The rows come from 4 hidden closed curves, with some noise, and rows from the same curve form a group. Each curve winds through 8 dimensions. The rows are also pushed far along 5 directions, which tell nothing about the answers.
Known rows, each followed by its group:
[  5  -9   0 -17 -12   3   9 -13  -9  -6   2  -7  10   5  21  -5 -16 -18
   7  10  -3  -6]
(0)
[  4   6   0  -8   7  10   0  11 -39  -8   4  14   9  -2  18 -10   0   0
  -4   4   2   3]
(3)
[ -7   5  11   3 -22 -16   6  -9  49   4   6   0  10  14 -11   4  -7   6
   8   8  -6 -14]
(3)
[-15  20  12  13 -10   1 -11 -12  11   8   1  18   7  18 -10  16  -4   7
   6  -4 -13   1]
(2)
[ -7   9  17   0   1  -7  -7  19  -5  17  -9  -6 -14 -11 -12  -7  18  20
  13  -4  11   3]
(1)
[ -3   9   6  15  11  14  -7   2  13 -11   8   6  -9   5 -11   8   5  -4
  -3  -3  -4   7]
(2)
[ -3  -4   5   6   4  -4  -7  11  25  10  10 -18 -17  -2 -10   7  12  14
   3  -5   6  -5]
(2)
[-5  9  3  9 -6  9 -1 -2 12 -8 -2  3 -1  5 -3 -4 -3 -8  1 -2 -3  9]
(1)
[ -2   9  14   1   2  10  -1   4  13 -13   0  12  -4  15  -1  -1  -4 -14
   1   0  -1  15]
(2)
[ -4  -3 -15  10   2  -4  -4   2  -8   1   6  -9  -3 -19  -3   5  16  21
  -4  -2  -5 -15]
(3)
[  9  -3  -2  -8   4   9   0  -2  -5  -8  -1  -2  -9  12   5  -8  -9 -19
   2   0  10  18]
(1)
[ -9   7  -5  13  15   7 -17   2  -4   8  -7  10  -5  -1 -27  21  12  16
  -4  -9   4   3]
(0)
[ -2  13  14   6   5   9 -10   3 -27   0  -3  21   1   9   7   0  -1  -3
   0  -1  -6  19]
(3)
[ -8 -12  -2 -18 -11  -9  -4  -1 -11  16 -14  -9  -2 -11   8  11   6   8
  18  -5   6 -13]
(2)
[  3   5 -23  13   3   6   9  -5  -9 -15  14  23  33  12 -10   7  -3   0
 -17   6   0 -18]
(3)
[ -4  15  -7  -5   4   7   0  10 -27  -4   0  14   7  -6   7  -3   7  15
  -1  -1  -5  -3]
(3)
[-14  -1  25 -25  -9 -13  -6  -4  -9  29 -24  -9 -16 -14   9   9   2  10
  23  -8  -8   1]
(0)
[-14  21  17   1  18  11  -7  10  -6  12  -4  -3 -19   0 -29   4  16  13
   6 -11   5   8]
(3)
[  9 -15 -13  -6   3  -5  -2  23   9  -6   6  -6  -4 -12  15  -4  11   9
  -5   3  15  -5]
(0)
[  1  -4  10 -13  -9 -16   1   4  -3  13 -12  -3   2   3   8 -10 -13   5
  11  -1   3   8]
(0)
[ 11 -17 -12 -14  10   0   7  17  -9 -11   0  -2  -5 -16   7   2   9   3
  -1   3   4 -10]
(1)
[ -1   8  -6  -1  10  18  -5  -4 -31 -14  -2   6  -7  -8  26 -13  -7 -12
  -8  -6  -9  19]
(1)
[ 13  -3   2   9  -1  -6  12  15  29 -11   8  -4  -5   5   0 -17  -2  -8
  -6   2   5   8]
(0)
[ -5  10   8  15  10   7 -15  -6   5   6  -5  12  -4  12 -24  13   0   2
  -5  -6  -2  17]
(0)
[ -6  -5 -10   0   4  -2  -6   0   8  -1  -3  -6  -4   0  -5   5  -3   8
   1 -10   0   0]
(3)
[  4  -5  14   6  -8   1   8  -5  18  -1   7  -5  15  17   3  -8 -16 -19
  -9  10   0   3]
(2)
[ -1   2  -4  -9  14  12   0  12 -19  -1   1   0  -3   0  -7   1   8   1
   2  -4  15  -3]
(0)
[  0   8  14   5  -5   5   1 -18  -7  -8   1  -1   1  17   4 -10 -25 -16
   4   3 -17  19]
(3)
[  3   6  -3  10  21  19   1  18  14 -15  15   4  -8  11 -30   7  15  -3
  -5  -1  18  -2]
(0)
[ -3  -2  10 -15 -14 -12   5 -10   2   7 -10   5  10   5   6   6 -14   0
  10   4 -13  -6]
(1)
[  3   7   0  -1  15   9  -3   4  -5 -18  -1   9 -16  -2  -1  -2   0  -4
   3  -4  -2  12]
(1)
[  1   2  23  -2 -11  -4   0 -10 -18   7  -9  -8  -8   4  12 -17 -13 -12
  10   4 -11  22]
(2)
[-14  17  10   9  -4   1  -6 -13 -30  18 -12  14  11   0 -13   8   4   9
   1  -3 -12   3]
(2)
[ -1  -1   4  -4   3   9   2 -14  -2 -19   4  -5   0   6  15  -7 -25 -23
   5   1  -2   5]
(1)
[  1  -6   6   0  -4  -2   0   5  29   4  -4 -17 -22  -5  -1  -4   4  -5
   6  -8   5  10]
(0)
[  6 -13  -4   5  -7 -10   2  12  22  -6   7 -15  -5  -5  -7   2   8  12
   8   8   2 -12]
(3)
[ -5 -20 -14 -13 -11 -18   0   2   6  13   3 -20  10 -16   7  13   5  26
   6   4   2 -35]
(2)
[ -3   7 -18   8   6   7   7  -3 -13  -7  11   3  10 -17  -1   2  17   8
 -13   2  -2 -21]
(3)
[-12  15   6   0  13   4   1   5 -12  14  -6   2  -5 -12 -23   8  22  16
   0  -8   1 -10]
(3)
[-13   0  13  -1  -9 -14  -9  -9  40  15  -6 -12 -17   3 -16  15  -2  11
  19  -8  -1  -4]
(0)
[  2  -3  -3   1  -1  -4  -6   0  25  -5   0  -6 -19   0  -8   6   5   2
   8  -2   0   4]
(1)
[  1   4   1   3   2  22   1  12  18 -14   3   2   0  12 -12   8   2  -9
  -2   0   0   4]
(1)
[ 11  -6 -26   2  16  14   7   7  -8 -14  14  -8  -1   3  -4  -3   1  -4
  -9  -5   9  -6]
(2)
[ -4 -12  -2 -12   8  12  -7  11  -4   3  -1 -16  -7  -7   3   8   6   1
   3  -5  10  -5]
(1)
[  3   6 -15  -1   5   7   7   8 -38  -3   1  15  21  -3   0  -1   4  11
 -10   2  -4 -10]
(2)
[  3 -10   2  -3   2 -16   1   6   9   6  -6  -3   1  -2  -8   3  -5   9
   3  -2   4  -4]
(0)
[-13  12  -8   4  -3  -3  -5 -18 -20  14   2   9  19  -1   1   7   1   9
  -7  -2  -3 -13]
(3)
[ 15 -23 -13  -2  -7  -5  11   5  -2 -16  10 -16   6  -9  18 -14  -2  -9
  -2  15   5 -11]
(2)
[  4   4 -12   5   1   8   7 -14 -10 -25   7  15  10   8   8   1 -15 -12
  -1   3 -15  -2]
(2)
[  8   2  -6  12  12  17  -6  13  -3  -7  -5   6 -10   1 -15   3   8  -3
  -8  -4   3  19]
(0)
[  1   6  -3  14   3  11   5 -16   5 -28  16   6  13  14  -4  -1 -22 -15
   0   8  -8  -6]
(1)
[-10   8   3   6   1   3 -10  -4   7   3  -3  -1 -11  -7  -3   7   6   7
   3  -8  -6   4]
(1)
[  2  -3  -4   2   7   9   1   3  -3  -1   8  -6  10   3   0   2  -3  -1
 -11   2   0  -7]
(2)
[ -8  12  13   0  -7  17  -4   3   9   2  -8   6   2  14 -13  12  -3  -2
   6  -3 -10   9]
(1)
[  5   2   6   9  -1   4   9  -5   4 -10   5  -2  -3  -3  10 -13  -2 -16
 -10   4 -11  10]
(3)
[ -5  14   6   3 -12   9   4 -30  16 -20   5  23  18  28  12  -1 -32 -29
  -3   5 -18  10]
(3)
[  5  -4 -14   3  11   7   9  -7  -8 -15  15   3  15   7  -7   2  -8  -8
  -6   6   6 -16]
(0)
[  1  -6   7   9   1 -11  -5  10  33   5  12 -13 -16  -9   0  -1  16  10
  -4   2   7  -2]
(0)
[ -8   2  -9   0   7 -10  -2   5   8   4   1  -9 -16 -15 -17  -1  21  20
   0  -4   5  -8]
(2)
[  4 -12  -7 -18 -22 -13  11 -14   8   4  -3  -4  15  13  15  -2 -22 -10
  13   3   1 -11]
(2)
[  0  -3  27  -5  -4  -4  -7   4   4   8  -6 -24 -26   2  10 -17  -9  -5
  15  -2  -2  25]
(3)
[ 11 -11   1  11   0   1   8  13  36  -9  20 -19 -11  -2 -14   0  17  -2
  -1  12  11 -14]
(0)
[ -1  -7 -13  -8 -10  -2  -6  -1  -1   8   2  -7   7   3   6   8   0   9
   3   3   5 -11]
(1)
[  0   0 -11  -2   7   4   3  -4 -25   2  -9   3   2 -12  -1   2   6   0
  -6  -5  -2  -3]
(1)

New rows, each followed by its group:
[  8  -2 -18   3  18  10   2   7   3 -30   8   8  -9  -6  -5   3   5  -3
  -4   0   2  -4]
(1)
[  1  -7 -20  -8  -7   4  11  -2   2 -14   4   8  28   2   8   8  -9  -4
  -5   6  -1 -25]
(1)
[-11  16  -3  -7   7   8   0 -10 -38  11 -14   8  11   2 -11   1  -7   7
   0 -13  -9   3]
(3)
[  8   6 -12   3   5   6  -5  -2 -17 -10   4  10  -5   4  -1  -1   0   4
  -2   2  -6  10]
(1)
[  1  -9   5 -12 -11 -12  -5  -6   2   4  -8 -11 -15  -6  13   0  -6   4
  16   2  -8   5]
(1)
[  7  -1  -5  -2   3  -3   2  -3 -17   3   1   0   2   2  -2  -7  -2   0
   1   3   7   1]
(1)
[ -3   3  27  -6  -4  -7  -6  11   2  10  -2  -6 -14  -1   2  -3   8  10
  16   4   1   6]
(3)
[ 11  -9   2  -5 -13  -7   7   8   8  -8   2  -6   4   6  18 -17 -14  -7
   1   6  -1  10]
(3)
[-18   1  -4   1  -9 -12  -2 -19  26   8  -3  -1   9   2 -19  13   2   6
   0   1   0 -18]
(2)
[ -8  10  17  -4  -3  -2  -8   0  -8  15  -3  -5  -4   5   2   0  -5  11
   8  -3 -10   8]
(2)
[  3  -8  -1 -10   3   4  -1  11  -6   3 -10  -5 -11 -11  -4  10  11   7
   5  -3  -6  -2]
(1)
[-12 -11  -3  -9  -8  -8  -7  -8   3  17   1 -17   8  -5  -1  17  -2  17
  10   0   3 -26]
(1)
[ -2 -20 -12 -13 -11   1   2   7  22  -1  -1 -15   6  -6   3  16   4   2
   6   2   3 -23]
(1)
[ -3  -2  -3  -8  -3  -4  -1  -4   4  16  -2 -15  -7   5  -8   4  -1   6
   9  -9   5  -4]
(2)
[-15   8  18  -5   2   1 -21  17  -5  20  -9  -2 -18  -9   0  11  19  22
  12 -10   3   6]
(2)
[ -3   2   1  -3   4   3  -1  11   1   2   0 -10 -19 -16  -5   5  18  11
   8  -5  -2  -7]
(0)
[ 15 -11  -9  -7   9  -5   2  11   0 -10   3  -2 -14  -4   5  -6   6  -2
  -2   4   8   7]
(1)
[  0   7   0  -5  16   5   4  12  -4 -11  -2   5 -12  -6 -12  -4  10   3
  -4  -3   0   5]
(2)
[ -8   2   2  -7   8  10  -3   1 -11   6  -5   1   2  -4  -3  13   4   2
  -5  -6  -5  -3]
(1)
[  2 -12  -6 -16 -14  -5  10 -16  -1  -3  -2 -12   2  -9  28  -5 -12 -12
   7   3  -9 -10]
(0)
[-2 13  7 20  0  0 -3 -4 22  0 13  4 -4  6 -9  1  5  4 -7  1 -6  2]
(0)
[  4  -7 -13   1   1  -2  -1  11  19  -9  10  -2  -4  -6   9  -4   9   3
  -6   2  11  -5]
(1)
[-11  -2  23  -4  -7  -9  -9  -4  29  13  -4 -12 -17   0  -3   9   0   4
  14  -3  -4   3]
(2)
[-14  -8  -9 -17 -13 -10  -1   0  -8  12 -18 -10   6 -22  -5  19   8  26
  23  -4  -2 -33]
(1)
[ -6  -2  30 -19  -1  -4 -17  24  -7  36 -10 -25 -28  -5  19 -11  10  11
  15 -11  14  23]
(2)
[  0  -1  -3 -12   5  12   1   6 -26  -2 -12   5  -2  -8   2   9   3   2
   2  -4 -11   2]
(1)
[-12   5  28 -21 -21 -13   5 -23   0   9 -18   1   9  11  15  -9 -33 -14
  25   2  -8   5]
(1)
[-3  3  9  9 -1 -2 -3  1 14  6 10 -9 -5  2  1 -9  7 -3 -6  2  8  5]
(3)
[  1   3  13 -10   4  -2  -1   6  -6   6 -12   6 -14  -2  -8   4   5   5
   9  -3  -7  10]
(1)
[  0  14 -12  18   9   9  -4   4   7 -16  13  16   1   4 -10   3   9   5
 -11   1   0   0]
(1)
[ -8  -3   2  -1 -14   1  -5   0  25  12   2  -8   8   9 -14  20   3  13
   6   2  -3 -16]
(1)
[  7  -9 -15  -2  11   9  -4  22  -6  -2  -8 -11 -19 -20   0   0  19   6
  -2  -9  11   5]
(0)
[-11   0  -1  -4  -5  -7  -7 -12  15   9  -6  -6  -7   0  -6  12  -6  10
  14  -9  -4  -7]
(0)
[  4  -9  23 -17   5   1   0   4  -1  -4   3 -16 -12   4  32 -22 -19 -24
   5   2  11  19]
(1)
[ -1  -1  19   2  -3  -4  -6   3  19  10   6 -14 -10  13 -12  -2  -3   0
  12   4  12   6]
(1)
[  7   0  26 -14   0  -3   0  21   3  15  -3 -19 -24   7   6 -19  -1   0
  10  -3   7  25]
(2)
[ -1  12   9   1   7   6   4   9 -11  -9  -1   8   1   1  -4 -10  -2  -2
   5  -1   7   6]
(1)
[-15  33  -7  11   8  26  -3  -4 -37 -10 -12  32  15   5 -31  17   2  13
   6  -8 -17  -4]
(1)
[  5 -12  -6  -6  21  11   3  22  12 -23   7  -8 -16 -12   3  -9  15 -10
 -13   2  15   3]
(2)
[ -7  -6  17 -17   2  -7  -4   5   4   9  -8 -18 -15  -5   2  -4  -2  -1
  19  -3  16   0]
(1)
[ -7   3   1  -2  -2   6  -8  -7  -3  10  -3  -6   0  10 -16  13  -2   5
  10  -4   2  -3]
(1)
[  4  -4   3 -12   8   3  -9  20 -35  15 -15 -12 -26 -21   2   1  23  18
   7  -6  -3  13]
(1)
[  0   1   5   2  17  18  -3  17   3  -4   2  -2 -11  -2  -9   7  12  -3
  -9  -6   2   6]
(1)
[  4  -2 -14  13   1   1   2   8  44 -17  17   4   2   6 -13   6  10   1
  -9   5  11 -11]
(1)
[ -3   4   3   2  -5  -1  -1  -2  18 -12   4   0  -2   7  -4  -6  -2  -2
   2   7  -2   5]
(2)
[ -5   1  -2   6  -4  -4   2  -6  33 -16   9   2   3   7 -15   6  -2   2
  -1   9  -5 -10]
(2)
[  9 -26  -2 -12 -10  -5   5   5  13   1   2 -23  -1  -9  19   2  -1  -5
   0   8  -5  -9]
(1)
[ 12 -13 -10  -2  -1   5   6  11  20  -9  11 -13  -6  10   2  -5  -1 -13
   2   1  18  -1]
(2)
[ -1 -11 -14   1 -21 -12   9 -22  12   1   6 -13  16  -3  14  -4  -9  -4
  -3   8  -5 -18]
(3)
[ -3   7  -8  -1   2  10   7  -2 -14 -14  -5  12  12  -2   2  -5  -6  -7
  -1  -2   1  -3]
(1)
[ -2  -2  11 -13 -11  -7   1  -3   2  16 -14   4   6  -2  11   3  -1  -4
   1   1  -4   2]
(0)
[-14  22   6   4   5   6  -6  -5 -18   9  -4   7  -7  -6 -14  12  11  18
   8  -8 -13  -4]
(0)
[ 13 -10   4  -7   4   2  -2  14   5 -15   3 -13 -28  -7  13 -10   3  -5
   8   3   0  16]
(1)
[  5 -15   5 -22 -11 -12  -2  16  -2  19  -2 -22  -6  -5  27 -11   0   7
  11  -1  14  -1]
(2)
[ -1 -19  -6 -12 -12  -7   1 -17  -7   7   1 -18  11 -10  35  -1 -15  -7
  -4   3  -9 -11]
(1)
[ 24 -23  -5 -12   0  -3  17  17  15 -15  16 -22  -5   4  26 -26 -12 -20
  -7   9  13   4]
(2)
[-14  -9  15 -18   3 -13  -9   5   6  20  -8 -18 -15 -17   6   6   6  14
  15  -7  11  -9]
(1)
[  3 -16  -6 -13 -15  -6   7   4   7  -6   0 -10  13  -5  19   0  -9   1
   8   9  -1 -19]
(1)
[ -3  -8   4 -16   5   1  -3  14   3   4  -5  -6 -11 -11  -6  15  15   9
  11   0   8 -11]
(0)
[ -2  10  14   3  -4   6   2  -2   4  -3   5   6   4  15 -13   3  -3  -4
   8   7  -1  -1]
(3)
[  1  13  24  -1  10   4  -1   8   3 -12   0   6 -16   7  -2 -10  -8  -9
  10  -1   0  19]
(1)
